The rows of a group lie close to one hidden flat surface of 10 dimensions, which passes through zero. Surfaces can cross.
In the rows, zero is written as 128.
Some rows, each with its group after it:
[146  87 182 128  84 116 111 190 129 146 156 137 155 154 126  87 105 123
  93 152 140 102 133]  Sesaf
[ 89  91 106 158 105 172 166 133  99 103 103 107 105 135 168 121 151 103
  84 118 107  88 134]  boz
[152 152 154 103 126 114 102 119 150 152 121 144 167 104 148 126 111 124
 152 128 127 173  93]  godiz
[156 152 156 101 134 100 141 106 153 173 136 170 171 116  73 130 107 167
 142 174 111 145 148]  godiz
[151  95 129 107  96 134 117 182 115 130 144 130 159 117 105 133 123 122
 141 163 116 109 167]  Sepe
[112 115 185 151 104 135 156 147 121 144 116 118  68 149 175  84 137  92
 168  91  81 119 121]  kezi
[ 88 132 163 150 106 127 180 131 158 135 128 147 116 103 124  95 131 155
 131 162 141 154 132]  Sepe
[ 72 127 107 149 119 136 154  93 164 103 115 136 118 141 129  83 138 130
 118 135 136 144 110]  kezi
[ 72 113 133 104  62 132 134 116 142  96 167 135 170 106 131 106 142 122
 130 157 132 150 138]  Sepe
[109 109 120 147 110 154 136 132 130 104 119 126 111 137 129 109 131 130
 121 118 136 131 139]  kezi
[148 111 124 147 115 174 125 156 122 136 107 108 131 101 151 126 147 125
 132 119 108 113 153]  Sepe
[124 137 182 143 121 118 152 164 119 167 126 119 124  66 151 136 140 147
 140 153 122 128 135]  godiz
[119 126 123  99 146 101 130 134  97 148 114 112 169  74 162 188 120 125
 100 151 106  83  89]  boz
[141  72 187 132 101 136 212 198 173 166 193 137 161  67 148 135 154 153
 142 135 142 124 130]  vem
[144 150 134 124 118 124  71 124 108 141 122 121 134 134  64 112 115 161
 148 153 106 110 194]  boz
[ 97 181  79 132 175  88 155  50 126 122 129 146 103 195  89 131 144 116
  96 155 123 128 129]  kezi
[149 178 119 152 162 122  96 119 182 128 119 146  89 160  77  62 105 171
 162 130 191 182 137]  boz
[121 140 134 131 113 154 116 124  97 138  88 110 124 107 175 118 137 103
 132 127  88 117 132]  vem
[118 160  96 116 152 130 146  51 121 142 106 136 150 138 104 135 129 146
 101 150  91 105 146]  Sesaf
[103 139 127 102 100 123 113  71 141 125  99 155 160 135 121 113 116 109
 145 140  84 163 109]  vem
[ 39 132 136 119  94 109 108 137 111  79 122 116 129  75 153 108  90 155
 104 167 186 137  95]  Sepe
[160 117 185 140  99 134 144 152 159 160 141 160 128 137  81  92 120 154
 159 140 116 154 170]  godiz
[ 33 115  47 176 129 138 125  92 133  46  74 119  89 155 121 115 131 120
  70 132 162 137  93]  vem
[169 143 162  96 124 137 184 154 110 161 109 175 100 140  84  92  71 152
 179 200 104 127 198]  vem
[137  99 156 156  89 129  97 180 143 126 138 132 122 150  98  91 126 126
 135 131 138 141 148]  Sesaf
[197  84 153 108 128 158 192 138 106 135 144 161 120 151 140 196 125  97
 127  75 106 144 134]  kezi
[147 110 158 126  97 112 119 148 148 106 169 170 117 189  93 110 117 105
 135 117 168 189 132]  vem
[130 104 124 134 142 149 165 162  95 122 122 109  73 136 128 116 109 149
 137 122 125  62 163]  Sesaf
[106 114 153 162 120  97 154 195 124 117 112 149  85 116 124 137 121 114
 118 169 159 163 105]  godiz
[138 155 106 112 179  97 155 116 119 151 133 116 127  80 115 211 161 129
 173 134  93 121 129]  Sesaf
[ 89 149 104 128  93 161 140  80 122 131 130 112 162  99 125 115 179 131
 129 166  78 117 186]  Sepe
[131  89 142 116 109 130 153 127 150 146 106 150 172 109 145 147 119 114
 115 124  88 128  88]  boz
[125 120 150 101  73 130  84 114 119 130 150 128 166 151 124 101 130 102
 142 126  89 126 151]  vem
[ 85 117 153 148 101 137 120 156 111 118  77 117 105  99 169  94 101 128
 121 141 124 120 101]  Sepe
[103 126 138 126 108 125 116 155 104 122 100 117 126  96 174 127 122 100
 123 148 122 126 101]  Sepe
[156  96 143 110 120 153 194 134 198 147 181 151 175  82 129 142 154 154
 161 112 144 167 124]  Sepe
[154 136 195 114 126  85 129 199  88 164 158 115 113  91 168 164 132 101
 156 139 125 124 118]  kezi
[150 165 171 152 138 132 158 118 150 167 140 139  96 123 107 105 150 156
 170 124 124 161 164]  godiz
[130 106 126 152  91 143  69 126 122 110 144 112 130 180  76  94 138 130
 116 109 113 104 181]  vem
[117 123 135 128 123 118 148 132 141 130 134 138 138 116 146 137 134 116
 123 136 134 148 100]  Sesaf
[123 116 129 145  92 183 139 134  91 121 107 108 120 114 158 129 158 108
 121 124  91 118 173]  Sesaf
[133 143 136 122 120 177 146 119 172 129 167 113 121  99 155  73 150 158
 191  93 157 154 152]  godiz
[203 212 141 117 204  43  96 133 123 197 167 138 119 161  69 159 143 127
 155 167 135 137 152]  Sepe
[128 131 121 141 138 146 130 113  97 122 113 113  81 156 105 118 122 143
 133 109 109  93 168]  kezi
[122 104 147 139  98 111 107 189 114  98 158 133 116 138 116 128 118 120
 105 144 183 145 130]  boz
[132 100 111 130 117 184 173 104 146 119  88 153 130 127 101 110 103 168
 126 127 109 127 157]  kezi
[133 120  95 151 163 149 156 126 125 123 117 115  97 145 116 132 132 149
 112 116 132  86 148]  vem
[132 130 122 132 158  60 150 125 123 161 157 136 147 153 107 196 173  82
  98 151  92 113 106]  Sesaf
[134 134  78 107 167 125  77  67 121 104 164  92 145 146 119 179 149 132
 121  44 134 103 112]  kezi
[111 129 144 138 115 118 162 128 144 140 126 146 120 144 134 103 139 107
 130 148 108 141 124]  kezi
[143 130 134  91 126 126 139 100 133 120 202 128 127 152 103 136 141 133
 172  90 133 133 160]  boz
[100 108 101 154 124 137 176 125 139  95 128 153  93 175  77 110 123 141
 104 153 145 131 158]  vem
[143 104 158 116  88 173 136 157 116 132 134 126 138 103 146 104 116 145
 138 129 129 119 165]  Sesaf
[117 107 130 142 114 147 187 173 118 139  97 134 126  84 152 142 139 119
 122 176 107 118 136]  Sepe
[167 128 137  99 175 137 132 128 167 186  88 116 166  46 143 134  89 192
 186 107  92  90  91]  vem
[115  41 118  91  92 152 209 119 162 120 173 152 198 126 115 142 123 143
 102 129 100  79 129]  godiz
[ 94  84 134 141  86 169 135 150 134 114 104 111 140  91 137  94 116 156
 124 132 115  96 141]  boz
[112 106 110 116 145 121 170 136 131 100 187 122 113 143 104 137 122 160
 116 122 176  96 142]  boz
[ 96 179  97 154 120 133  95 103  70 121  95 100 128 107 138 157 174 102
  81 179 107 130 165]  Sesaf
[132  48 163 161 142  86 180 227 123 152 125 125  81 114  62 164 103 166
 146 136  95  48 137]  godiz
[138 146 121 133 132 137 174 123 106 141  84 168 125 142 126 135 122 105
  94 193 108 149 142]  kezi
[115  82 105 119 114 194 155 130 142 116 164  76 134  99 154  96 149 165
 164  73 112  51 167]  godiz
[129 158 122 136 147 113 115 132 138 117 143 133 100 142 110 113 125 139
 135 137 178 155 132]  boz
[156 118 126 132 144 117 126 147  94 159 136 109 118 147  88 149 139 132
 133 135  76  59 180]  Sesaf
[151 148 132 113 144  99 114 109 143 142 127 158 140 147  91 134 109 134
 136 142 129 154 122]  godiz
[119  68 134 151  93 158 176 178 109  99 168 119  94 164 130 117 145 112
 103 114 143  92 167]  boz

New rows, each followed by its group:
[169 179  88 112 208  94  49 118 128 125 156  91  86 157  73 126 105 172
 190  87 170  99 147]  godiz
[104 115  98 160 112 149  61 171 108  87  38 103  86 127 176  98 104  83
 140 116 123 135  87]  godiz
[103 154 161 140 119  93  71 174 134 141 130 100 106 109 124  64 107 154
 164 154 151 114 129]  kezi
[126 154 174 123 121  81 107 128 149 187 136 122 142 138 143  86 145  98
 169 139  68 116 107]  kezi
[101  96 145 123  77 171 167 144 121  88 197 110  96 134 147 103 163 119
 166  91 145 132 177]  boz
[162 111 171 132 147  79 139 156 142 165 123 157 121 136  81 157 105 140
 146 130 100 128 112]  godiz
[124 102 124 149 140 115 150 143 147 133 120 130 102 147 124 131 139 110
 146 105 102 115 105]  Sesaf
[138 138 145 142  70 152  45 138  97 108 137 120 152 161 129  85 127 115
  75 142 162 148 164]  Sesaf
[155 115 127 115 133 112  80 114 158 115 152 148 145 177  90 124 103 131
 129  86 154 154 105]  boz
[ 85 135 129 154 122 104 185 158 143 125 130 152 111  92  89 138 144 150
 124 210 147 156 151]  Sesaf
[142 138 110 118 174 166 221  54 194 165 124 144 123 133 139 102 144 152
 181  85  80 122 122]  boz
[ 94 158 145 180 123 141 175 149 116 155  85 123  93  86 123  98 152 158
 119 203 109 119 179]  Sepe
[123 137 129 135 123  82  99 136 136 133 182 124 148 162 108 133 165  96
 110 146 138 133 129]  kezi
[121  83  76 137 165 108 139 138 140 101  86 137  87 173  86 150  95 115
 142 105 103  96  92]  godiz
[166 106 143 110 129 146 199 128 138 143 120 177 136 134 119 153 110 127
 132 133 114 151 130]  kezi
[162 124  94 117 142 134 114 104 136 116 137 147 152 164  76 144 116 142
 106 126 146 137 149]  kezi
[147 101 133 188 131 145 133 133 143 144 171 101 130 144  99 152 199 143
  88  82 124 105 165]  vem
[ 93 126 112 160 109 148  96 135 124  99 114 104 101 140 113  82 130 145
 119 132 145 112 154]  kezi
[137 131 118 132 129 181 106 129 147 106  95 112  90  88 114  98 106 178
 215  83 129 148 160]  Sesaf
[148 114 133 117 125 158 176 137 118 157 123 134 123 129  94  99 112 165
 150 163  82  67 199]  vem
[117 112  99 133 124 142 125 104 159 100 140 135 136 153  99 113 127 143
 116 108 149 140 128]  kezi
[116 142 130 136 106 145 140 122 132 116 135 139 128 131 140 106 141 119
 115 151 152 166 140]  godiz
[124 108  48  95 174 109 122 123 167  71 149 136 114 166  95 129  88 134
 159 102 182 125  93]  godiz
[154 144 132 105 138 150 156 113 111 139  80 157 101 146 136 105  91 116
 165 138  92 136 143]  vem
[ 73 147 125 128 123  77 113 107 185 163 170 103 187  89  88 100 166 163
 149 176 102  94 131]  kezi
[141 115 139 126 132 116 113 149 148 138 129 121 133 108 146 146 139 111
 163  96 112 141  94]  Sesaf
[136 112 181  85  67 100 115 134 112 145 149 156 195  91 135 183 137  85
 144 146  76 171 118]  boz
[118 106  94 139 139 124 167 145 135  85 150 161  75 205  29  95  92 166
 115 168 177 112 187]  vem
[ 82 156 151 115 101 123 141 142 139 103 164 124 118  65 152 113 140 145
 175 151 182 184 130]  boz
[ 95 117 128 161  87 142 112 128 105 123 150 101 140 138 109 120 178 124
  90 146 102  94 184]  vem
[145  96 124 140 110 174 186 147 126  98 101 174 104 146 120 125  99 132
 100 141 161 168 145]  kezi
[132 106 122 122 106 129 126 115 134 105 161 144 130 189 119 125 144  86
 122 102 129 150 130]  Sepe
[146 104 150 165 113 180 137 141 167 129 135 121 112 120 126  90 140 165
 139  80 148 146 151]  Sepe
[125  92 118 143 128 125 147 156 136 115 193 109 128 145 104 136 156 146
  99 116 161  88 152]  vem
[152 114 103 138 112 189 163 130 111 119  60 166 134 127 109 124 100 140
  88 178 121 145 171]  kezi
[187 154 175 104 115 140  82 103 121 173 102 137 153 129 162 128 124  93
 173  85  65 163 117]  vem
[ 96 125  47 118 157 137 134 104 146  66 114 128 100 158 136 120 117 109
 135 112 165 140  96]  godiz
[164 120 146 109 115 111  84 167 124 154 161 113 184  94 121 158 141 128
 133 136 126 116 135]  kezi
[116 145 119 102 129  86 118 107 121 117 162 139 139 160 108 143 130 105
 124 145 138 143 121]  Sepe
[111 177 116 108 105 157 127  88 116 111 190 115 161 116 143 100 159 148
  96 164 188 149 185]  godiz
[130 109 132 113 115 138 122 123 142 111 163 121 133 136 134 118 128 132
 150  85 143 129 126]  boz
[117 169 119 131 146  92 108 154 110 115 147 124 116  90 102 166 141 142
 133 176 182 163 142]  Sesaf
[ 95 152 161 136 110 107 178 152 128 134 128 155 133  76 155 139 140 125
 104 200 165 184 112]  godiz
[112 111 143 130  99 163 161 124 161 131 106 151 139 114 106  66  97 180
 138 155 124 128 155]  Sesaf
[124  88 128 150 102 155 210 135 144 123 130 162 113 161 119 123 154 100
 116 137  99 141 151]  Sepe
[118 160 107 128 130 134 133 113 106  98 145 133 117 116 118 158 148 132
 116 151 173 172 153]  Sesaf
[117 102  80  95 113 177 143 113 185  99 132 133 155 115 123  70 108 157
 180 121 138 127 137]  godiz
[139  68 165 113 120 163 200 168 114 106 159 123 100  75 163 187 124 149
 159  58 144 125 121]  kezi
[109 126 162  89  98 113 184 146 117 102 236 131 117 106 144 159 166 109
 175 125 165 162 154]  boz
[ 92 161  90 111 143 104 106  91 101 118 121 112 141 121 113 141 127 135
 110 167 119  95 137]  vem
[114 152 111 149 121 145  84 116  82 114 104  99 102 142 132 119 144 116
 114 134 114 111 166]  boz
[144 141  74 138 133 185 104  95  97 109  53 131 132 142 117 124 105 134
  83 144 119 123 159]  kezi
[143 138 140 127 137 119 122 148 117 135 128 133 109 133  86 114  99 164
 143 151 139 112 165]  kezi
[162 118 170 138 118 111 110 141 126 129 174 138 119 177 131 144 144  97
 110  80 152 160 114]  godiz
[159 105 175 122 104 121 143 191 114 152 156 132 138 103 133 153 135 119
 140 142 122 127 144]  kezi
[ 92 119  98 111 134 128 170  64 180 138  94 158 166 107  62 115 104 184
 145 161  77 110 133]  vem
[123 139 125 146 163 104 160 136 144 131 151 129 126 102 130 171 153 140
 103 133 171 150 101]  vem
[143 155 135 130 133  93 131 146 126 145 130 162 131 159  93 116 118 117
 110 198 146 151 143]  kezi
[ 65 179 116 148 104 167 145  72 138 107  91 125 104  91 162  87 163 127
 160 140 118 191 143]  boz
[140 119 153 163  82 155  73 173  97 135  97 106 109 154 138  75 133  99
 127 131  96 110 169]  kezi
[ 83 144  71 125 124 159 169  94 157  94  90 150 127 116 130  88 123 129
 138 179 140 163 131]  godiz
[125 164 133 154 120 129 102 145 130 120  92 142  94 138 110  89 118 125
 143 165 152 182 146]  godiz
[178 158 160 101 169  81 192 118 111 167 138 184 100 180 120 164 111  91
 134 150 114 154 115]  kezi
[129 127 115 141 185  51  92 154 152 131 131 131  82 200  63  91  72 154
 126 130 164  79  93]  Sesaf
[130 111 154 142  92 127 144 171  83 136 122 131 123 127 150 156 153  77
 105 158  96 129 145]  boz
[124 138 133 125 138 109 113 105 131 127 127 136 115 160  86 105  97 156
 128 126 130 113 136]  Sepe
[169 138 113  85 181 102 156 104 100 157 164 117 143 117 139 223 154 107
 146  98  92  96 120]  Sesaf
[159  68 121 136 130 125 105 164 127 132 117 130 154 165  92 134  87 144
  76 116 121  61 121]  boz
[158 147 182 116 107 127 138  89 133 172 151 154 174 133 140 137 148 117
 111 124 104 166 129]  godiz
[134 123 165 125 121 105 131 187 170 129 151 146 132  87 153 115 108 136
 152 136 195 182  79]  boz
[135 163 121  99 142 137  74  90 142 138  99 113 161  73 163 132 115 144
 165 101 124 152  92]  Sesaf
[118 164 119  87 133 142 107  55 133 127 142 106 145 100 164 136 149 123
 182  76 102 141 117]  boz
[ 83 103 112 146 112 151 146 133 133 113  95 119 134  92 126 104 110 166
 102 155 129  95 131]  boz
[119  64 128 140  79 178 121 115 203 120 139 130 168 136 100  63 134 161
 156  81 100 122 141]  kezi
[120 137 154 126 111 135 132 170 100 156 112 105 135  62 143 123 129 149
 149 178 103  92 164]  boz
[136 163 104 110 171 147 111  78 100 132  70 112 114 109 157 143  98 144
 139 102 105 103 113]  kezi
[114 124  97 172 138 142 111 120 151 110  85 116  73 147  84 106 140 136
 175  99  96 134 148]  Sesaf
[ 74 127  91 128 107 185 153 146 143  78 144  96 114  77 189  76 146 142
 151 135 189 136 140]  godiz
[111 134 120 115 163 109 136 115 145 140  99 118 129 105 164 124 105 133
 139 116 119 107  68]  Sesaf
[118  83 131  90  94 146 126 136 150 101 151 127 180  83 180 141 121 116
 142  91 149 151  77]  Sepe
[120 140 126 124 140 107 154  83 174 143 135 156 127 175  94  87 121 131
 145 132 110 137 120]  kezi
[116  87 138 148 133 127 155 138 104 113 148 101 100 143 193 179 168  78
  95  53 122 108  81]  godiz
[109 166  95 134 176  96 115 129  95 113 118 103  91 116 138 169 135 123
 123 138 152 116 112]  Sesaf
[145 112 149 165 103 150 154 136 155 145  83 162 121 156 141 102 140  87
 122 128  95 179 115]  boz
[101 132 108 135 136 120  96 125 138  93 142 109 108 131 121 108 121 152
 130 108 176 129 116]  kezi
[143 130 145 118 118 117  85 126 147 134 122 134 145 123 118 120 109 135
 151 112 124 151 111]  vem
[111 130 105 114 134 126 161  97 141 128 111 151 147 125 113 134 120 134
 120 159 111 132 124]  godiz
[118 130 124 149 156 101 141 136  80 132 150 100  96 141 107 178 150 137
  90 129 126  68 155]  godiz
[103 106 125 146 157  95 145 154 132 131 109 124  87 176 127  84  86 133
  98 136 137  60  92]  Sesaf
[118  97 136  89 167 147 232  90 171 106 135 157 104  87 166 167  89 166
 172  52 155 157  58]  kezi
[ 94 175 104 115 129 122  42  58 108 103 131  89 140 138 135 113 129 136
 120  96 136 120 122]  Sepe
